There are 5 ways to turn a row about zero (a turn may also mirror it). The second row of each pair is the first, turned, with some noise. The first 45 pairs use one turn. New pairs use 3 turns, one after the other, and a turn may come again.
Some pairs, each with its turns in order after it:
0.313 -2.279 -0.869 -2.187 -0.134 1.833 -1.332 1.743
0.542 1.794 -0.077 -0.427 -2.912 -0.770 -2.275 -0.250
q_366

-1.255 2.947 2.679 -2.012 -0.009 3.327 -0.096 -2.222
-3.459 -2.542 0.580 -1.569 0.031 0.703 3.237 -2.167
q_620

-1.789 0.098 1.231 0.638 -2.394 1.916 -2.737 -2.826
-1.297 -0.761 -3.171 0.922 1.844 -0.481 3.643 -0.093
q_239

-1.621 -2.024 -2.364 -1.636 0.245 1.002 -2.075 1.437
-1.134 -2.782 1.332 -1.485 1.324 -2.746 -0.034 -0.623
q_239

-1.679 1.886 -1.889 2.102 -0.526 -1.072 1.771 2.554
-2.958 -1.745 1.511 0.782 0.919 1.824 -2.014 1.603
q_7

2.885 2.250 1.803 1.086 -1.884 -1.591 -1.394 0.664
-0.278 -1.260 2.325 -0.053 1.313 2.017 -0.542 3.684
q_366

-3.118 2.747 -0.659 0.646 -2.237 0.437 -2.272 -1.786
1.482 0.869 0.049 2.599 4.191 -1.242 -1.642 -0.021
q_366

1.671 -3.321 -2.243 -0.695 -0.469 0.023 2.069 1.815
-0.831 0.090 3.718 -1.884 -0.176 0.740 -0.986 -2.585
q_239

-0.945 -2.437 2.424 0.977 -0.835 -1.470 0.180 2.785
-1.556 1.212 2.403 1.980 -2.161 -1.996 0.895 -0.656
q_239

1.414 0.945 -2.562 1.927 -2.287 -0.894 -2.592 -0.179
1.357 -0.116 1.287 0.848 1.760 -4.038 -1.438 -0.235
q_620

-3.044 -2.948 -1.504 2.240 -1.918 -1.354 -1.885 -2.671
-0.535 2.417 2.419 0.843 -3.467 3.345 0.205 -2.329
q_7

-0.900 0.904 2.398 2.310 -0.967 -1.618 -0.463 -1.692
1.040 -0.886 -1.920 0.360 0.576 2.203 2.618 -0.669
q_254

-0.116 -0.250 -3.155 2.564 -3.143 -3.288 -2.031 -1.622
1.680 -3.534 1.877 0.635 -0.218 2.503 4.370 0.820
q_239

-2.923 -0.747 2.215 -0.073 1.554 2.630 1.442 -0.391
-0.744 2.693 -2.626 1.710 -1.182 -0.241 0.422 2.717
q_7

-1.424 -2.770 0.495 2.970 -3.077 1.561 -0.149 -2.111
2.701 2.730 2.520 2.581 0.254 0.439 2.161 -1.527
q_366

0.722 -0.405 -3.188 1.285 -2.297 -2.915 -1.651 -2.718
-0.131 3.547 1.246 2.627 2.764 0.650 2.723 -1.090
q_254

2.253 0.843 -1.816 -0.629 2.182 -0.789 -1.595 -1.877
-0.870 -0.879 0.723 3.869 -1.002 -1.449 0.056 0.125
q_620

-1.686 -0.381 -1.473 -1.066 0.324 3.123 1.895 2.921
-1.144 0.545 -3.005 1.057 0.924 0.235 -3.804 1.304
q_7

0.178 0.069 -1.846 -1.880 1.416 -2.318 2.441 0.348
-0.214 1.382 1.505 -0.128 4.114 0.057 -0.766 0.039
q_7

-1.631 -1.999 -0.254 1.786 -1.172 0.438 -1.844 -1.046
-2.122 0.144 -1.093 0.870 1.714 0.300 1.930 1.597
q_254

3.194 1.971 0.675 1.014 2.996 -2.575 -1.295 0.819
5.190 1.214 -0.207 -0.143 -0.875 -1.531 0.831 0.307
q_254

-3.080 0.406 -2.125 -0.051 -1.392 2.310 -2.112 0.983
-0.608 0.689 3.399 -3.065 -0.758 -1.992 -0.266 0.209
q_620

-2.187 -0.573 -2.837 2.783 -1.689 1.702 -2.370 2.601
2.509 -2.230 1.605 0.422 1.658 -3.278 2.847 -2.080
q_239

2.223 -2.827 -2.564 -0.120 1.837 1.576 -2.465 -1.366
-0.878 -0.484 0.225 3.423 -4.164 -0.634 -1.016 -0.703
q_366

-1.617 2.375 1.786 -1.374 -0.339 -3.217 -0.045 2.257
1.458 -2.582 1.320 -0.587 -1.958 -0.862 2.597 -2.742
q_254

-1.312 2.249 2.945 -2.524 -0.333 0.505 2.369 -0.190
-2.487 -1.618 -2.658 -2.246 -0.798 1.576 1.358 -1.341
q_620

-1.374 -0.639 -0.001 -0.308 -2.727 1.551 -0.521 3.279
0.223 0.093 0.505 -1.005 -1.237 -3.234 1.897 -2.427
q_239

-2.915 2.329 1.393 -0.084 -3.136 1.734 1.116 1.058
1.255 2.475 -1.871 -1.617 -0.916 -2.632 3.114 0.009
q_239

1.461 -0.130 1.109 0.128 -1.310 0.667 -1.244 -0.683
1.023 -0.250 1.478 0.911 -0.375 1.247 -0.909 0.649
q_366

3.073 0.082 -2.608 -1.925 -0.213 1.926 0.242 2.771
0.283 -1.870 -2.081 -1.362 2.247 -1.640 -3.491 -1.849
q_7

-1.923 2.197 1.785 -0.495 -0.036 -3.170 2.555 3.172
0.335 -1.344 2.185 2.222 2.619 0.947 -0.702 4.268
q_7

-1.068 2.212 2.655 -2.769 -2.414 -0.078 -2.147 -3.124
3.871 -0.529 -1.435 -1.279 -0.833 2.722 3.717 0.884
q_7

1.422 -2.771 2.187 1.936 -2.336 -2.198 1.771 -1.250
4.070 -0.323 -2.003 0.400 2.246 1.965 -0.798 -1.812
q_620

2.535 -1.636 1.110 -1.328 -0.544 0.667 1.774 -0.923
2.148 -1.194 -1.606 0.767 -0.328 1.161 2.546 0.086
q_620

1.609 0.868 -0.536 -0.736 0.905 0.909 -1.395 -3.137
-0.692 -1.804 1.423 2.672 -0.428 -0.852 1.553 -1.349
q_620

-3.263 -2.931 1.071 -3.225 0.574 1.685 0.743 2.684
-4.037 -2.424 1.352 -2.169 -2.998 -1.128 -0.374 1.375
q_254

1.404 0.063 -1.096 -1.551 2.606 -0.256 -1.848 2.271
-1.274 -0.493 0.498 1.663 -0.982 -0.529 -0.567 3.738
q_620

2.336 0.644 0.489 -1.602 -0.742 2.987 2.665 -1.076
2.586 -2.957 1.507 -1.896 -1.348 0.308 -0.758 -1.833
q_366

-0.248 0.421 -0.319 2.142 0.622 0.605 1.392 -1.969
-2.939 0.668 -0.222 0.311 -0.342 0.209 1.723 -0.356
q_7

1.864 -2.436 0.928 -0.354 3.107 0.362 -1.372 -2.987
1.261 2.544 0.043 -0.736 -0.668 1.893 0.026 4.155
q_254

-2.117 -1.896 -0.427 -1.431 0.128 -2.798 1.070 -1.651
1.289 1.043 -3.675 0.403 -0.122 -0.081 2.233 0.409
q_366

0.166 -1.260 3.159 3.338 0.049 -1.179 2.955 0.492
0.174 0.692 -4.940 -1.417 -1.752 0.763 1.055 -1.444
q_254

2.230 0.890 -0.978 -1.923 3.268 -0.209 1.604 0.898
0.561 0.048 0.391 -1.424 -0.538 0.948 -4.586 0.251
q_239

0.074 -1.097 -3.300 -3.046 1.180 -2.487 -0.842 1.398
-0.949 0.314 -3.429 -0.328 -2.595 -2.638 -0.876 2.492
q_366

-1.445 -2.534 1.181 -2.304 -2.090 0.002 0.608 -1.828
-3.201 0.027 0.852 0.542 -1.725 2.913 0.706 0.195
q_254

New pairs, each followed by its turns in order:
-1.412 -1.300 -1.820 -0.080 -3.210 0.707 -2.589 -2.408
-1.558 -3.102 -0.727 -0.110 1.035 -2.854 1.864 -2.340
q_254 q_7 q_254

-3.098 -3.023 2.718 -1.144 -2.419 -2.836 -2.402 -2.697
0.808 -0.937 -0.702 -3.924 0.284 -3.414 2.042 -4.440
q_366 q_239 q_7

-0.910 -0.937 -2.931 2.039 -2.995 1.645 -1.466 3.119
-1.709 -0.724 -1.598 -1.055 2.209 -3.806 2.690 -2.142
q_254 q_366 q_366

1.023 0.876 1.355 -1.154 -2.339 1.752 -1.334 2.947
0.972 3.172 -2.002 0.319 -0.990 -2.436 -1.029 -1.336
q_239 q_366 q_254

1.065 2.420 -2.820 -1.008 1.400 1.748 0.494 2.306
2.501 -0.248 0.606 -0.187 1.769 -3.272 0.733 -2.415
q_254 q_366 q_239

-2.801 -1.000 2.473 -0.074 1.200 -1.749 -1.256 2.643
-2.016 -2.085 1.469 -0.902 -0.446 1.252 2.890 -2.536
q_366 q_620 q_254

2.101 -2.888 0.391 -1.819 -0.470 -1.668 0.103 1.302
0.170 1.898 0.079 3.290 1.142 1.076 2.020 -0.041
q_366 q_254 q_366

-2.445 1.524 0.109 3.167 1.813 1.806 -1.196 -0.261
-0.851 -2.067 -2.308 2.699 0.642 -2.098 -0.685 -1.896
q_254 q_620 q_254

1.203 1.648 -0.060 -2.147 0.893 -2.409 -2.988 -1.203
-2.576 1.141 -2.585 -0.869 1.043 -0.730 2.148 2.080
q_366 q_254 q_366

-0.312 0.327 2.366 -2.782 -0.753 2.680 -2.156 1.893
-1.865 0.029 0.094 -1.673 -1.680 -1.954 3.989 0.653
q_620 q_254 q_239

2.611 2.299 3.283 2.745 -2.500 1.340 1.077 3.159
1.326 2.172 -3.484 1.941 0.987 -3.452 -1.812 3.259
q_366 q_7 q_620

1.087 -0.870 -2.402 3.261 2.022 1.147 1.437 2.849
-0.298 2.266 -0.109 -0.342 -3.270 1.672 0.520 -3.818
q_239 q_7 q_254

3.056 0.511 1.544 0.845 -2.652 -2.479 -3.157 2.823
1.868 -2.951 0.187 -1.937 1.135 0.341 1.767 -4.844
q_239 q_239 q_366

1.541 -2.646 -1.149 1.754 0.138 -0.896 -2.638 -2.837
-1.158 -0.022 -1.421 -0.426 0.644 -4.315 -0.706 -2.695
q_7 q_366 q_7

0.501 2.091 -1.955 1.112 1.576 0.415 -1.100 -0.684
-0.572 -0.344 1.326 1.396 0.574 1.921 -2.567 -0.653
q_366 q_620 q_366

-2.103 0.450 0.180 1.654 -2.755 -3.031 3.316 -1.467
2.176 0.916 -0.263 4.993 -1.993 0.229 -0.679 1.139
q_239 q_254 q_366

-1.549 -2.478 -0.276 -1.475 -1.294 -2.581 -1.247 -1.168
0.070 1.414 0.693 0.834 3.934 -0.378 -1.594 0.000
q_7 q_239 q_254

-1.541 -0.384 -0.196 0.158 0.645 -3.067 -2.731 0.413
-2.509 0.967 1.650 -1.187 2.582 -1.245 -0.079 0.062
q_620 q_366 q_620

-2.156 1.250 -0.341 -0.719 1.218 1.983 -0.226 2.764
0.420 0.949 -1.382 -0.982 -1.989 -0.375 3.343 -1.087
q_7 q_254 q_254

-1.465 3.093 2.721 -2.543 1.768 -2.791 2.301 -0.986
-0.456 0.940 -2.283 1.569 -3.657 4.352 0.173 1.200
q_620 q_239 q_620

2.807 1.171 -2.590 -0.516 2.402 -0.760 1.108 0.425
0.196 2.468 -0.530 0.892 -1.882 2.666 -0.954 -2.171
q_620 q_239 q_239

2.036 2.817 0.072 1.280 -0.330 0.593 -3.096 2.406
-1.952 -3.041 1.087 -1.594 3.243 1.209 0.674 -0.211
q_254 q_254 q_7

2.959 -0.775 -0.063 1.647 0.111 -0.100 -1.192 2.350
0.926 2.753 -2.077 -1.173 1.913 -0.579 -0.507 -0.664
q_620 q_366 q_366

2.944 2.357 1.541 -0.681 3.182 3.330 1.639 0.406
-1.438 -4.420 -1.333 -1.804 1.628 1.320 2.323 -2.332
q_366 q_7 q_7

-0.007 1.421 2.193 0.280 3.037 -2.483 0.396 -1.987
0.265 0.236 -0.485 0.571 -0.086 -4.695 -1.840 -0.757
q_7 q_620 q_366

0.882 2.460 2.353 -3.224 1.600 1.844 1.828 -0.872
0.942 2.759 0.988 -2.195 3.463 -0.548 -1.639 1.731
q_254 q_254 q_620

2.111 2.003 1.995 -0.711 -1.815 3.020 -1.707 -3.119
1.795 -3.907 1.276 0.408 2.910 2.641 1.470 0.380
q_7 q_254 q_254

-2.960 -0.250 -0.596 0.208 -2.084 -2.563 2.934 0.733
-2.663 -1.185 2.217 -2.999 1.979 -0.089 -0.589 -1.802
q_620 q_239 q_239

-2.078 -1.838 2.579 1.523 1.620 2.380 -1.851 2.922
3.210 -4.413 -0.027 -1.711 0.091 -0.211 -1.970 -1.203
q_254 q_620 q_7

-1.916 1.733 -0.534 -2.273 -0.077 -1.729 2.789 -1.472
1.070 -2.092 2.312 -1.146 -1.260 -2.338 -0.117 2.298
q_7 q_7 q_239

0.433 3.176 -2.371 -2.949 2.381 -1.579 2.202 -3.226
1.370 -0.043 -3.217 -4.035 -0.316 1.489 -1.855 3.533
q_239 q_620 q_620

-3.159 -2.876 1.645 -2.052 -1.566 -2.391 1.782 -2.627
-4.703 1.563 0.749 -3.127 -0.475 -1.228 2.018 -1.481
q_7 q_7 q_254

3.148 -2.162 0.405 1.033 -0.279 0.568 2.200 -0.631
-0.518 0.629 -3.036 -0.133 1.501 1.389 1.664 2.163
q_254 q_620 q_366

1.885 1.011 2.354 1.312 -0.331 0.355 0.282 -2.566
1.651 1.388 -0.055 2.161 2.678 -0.476 -0.580 1.425
q_7 q_7 q_239

-2.744 -2.863 1.072 1.653 -2.204 -2.027 2.881 2.713
1.186 3.593 4.189 1.606 0.203 -1.007 -1.770 -2.527
q_239 q_7 q_239

1.796 -0.066 -2.270 3.180 -1.141 -3.042 -0.347 -2.534
2.392 1.791 -0.335 3.733 1.939 1.284 2.342 1.278
q_620 q_7 q_7

-2.106 -0.237 2.372 0.144 -0.744 -1.040 0.519 0.135
-1.555 2.492 0.333 0.456 -1.094 -0.122 1.418 -0.598
q_620 q_620 q_239

-3.296 2.986 2.898 0.909 1.107 3.041 2.476 -2.111
0.958 -1.789 -0.100 -2.744 -1.663 0.338 2.407 -5.480
q_620 q_620 q_620

-0.797 2.770 -0.214 2.977 3.221 -1.800 -0.195 -1.664
2.510 -1.326 -0.859 -2.393 -0.644 -4.198 0.004 -0.988
q_239 q_620 q_254

-1.257 -0.218 -1.991 2.288 -0.923 1.537 -3.249 -0.611
3.161 -0.994 0.863 0.442 -0.293 -1.929 3.028 -0.864
q_620 q_239 q_239

0.534 -1.302 2.059 -2.828 2.692 1.965 -0.930 1.954
0.299 0.692 -2.111 -0.186 -2.460 4.245 -1.044 -0.169
q_7 q_7 q_366

-2.201 -2.300 2.235 -2.658 -3.155 -0.219 -2.149 -1.247
-2.802 -0.583 3.325 -1.387 2.781 2.349 1.226 1.400
q_7 q_7 q_239

0.948 -1.717 -0.364 -1.984 -0.553 -0.994 -3.036 -1.949
-0.168 -2.528 -2.287 1.238 0.222 0.828 -2.435 -1.569
q_620 q_366 q_254

-1.429 -3.321 -0.401 0.638 0.302 2.312 -2.978 -2.415
-0.313 -0.385 0.829 2.397 4.087 -2.990 0.259 -0.741
q_620 q_239 q_366

-3.288 1.983 -2.422 3.011 1.436 1.308 -2.494 0.927
-0.767 0.512 -0.299 1.091 0.631 -4.649 1.348 -3.855
q_620 q_239 q_254

-1.757 1.625 1.712 1.284 -2.521 2.660 3.040 -2.682
-3.063 -1.611 -4.004 -0.156 -0.198 -2.516 1.073 -2.100
q_7 q_620 q_620

-1.046 2.550 -1.835 -2.498 3.038 -1.893 2.560 -2.798
-1.747 -2.698 0.831 0.879 -0.075 -3.228 -3.159 3.461
q_7 q_239 q_620

-0.547 2.366 1.738 2.285 -0.469 -1.811 -2.744 1.155
0.838 -0.642 -0.225 0.627 -2.054 -0.406 2.642 3.573
q_7 q_620 q_620

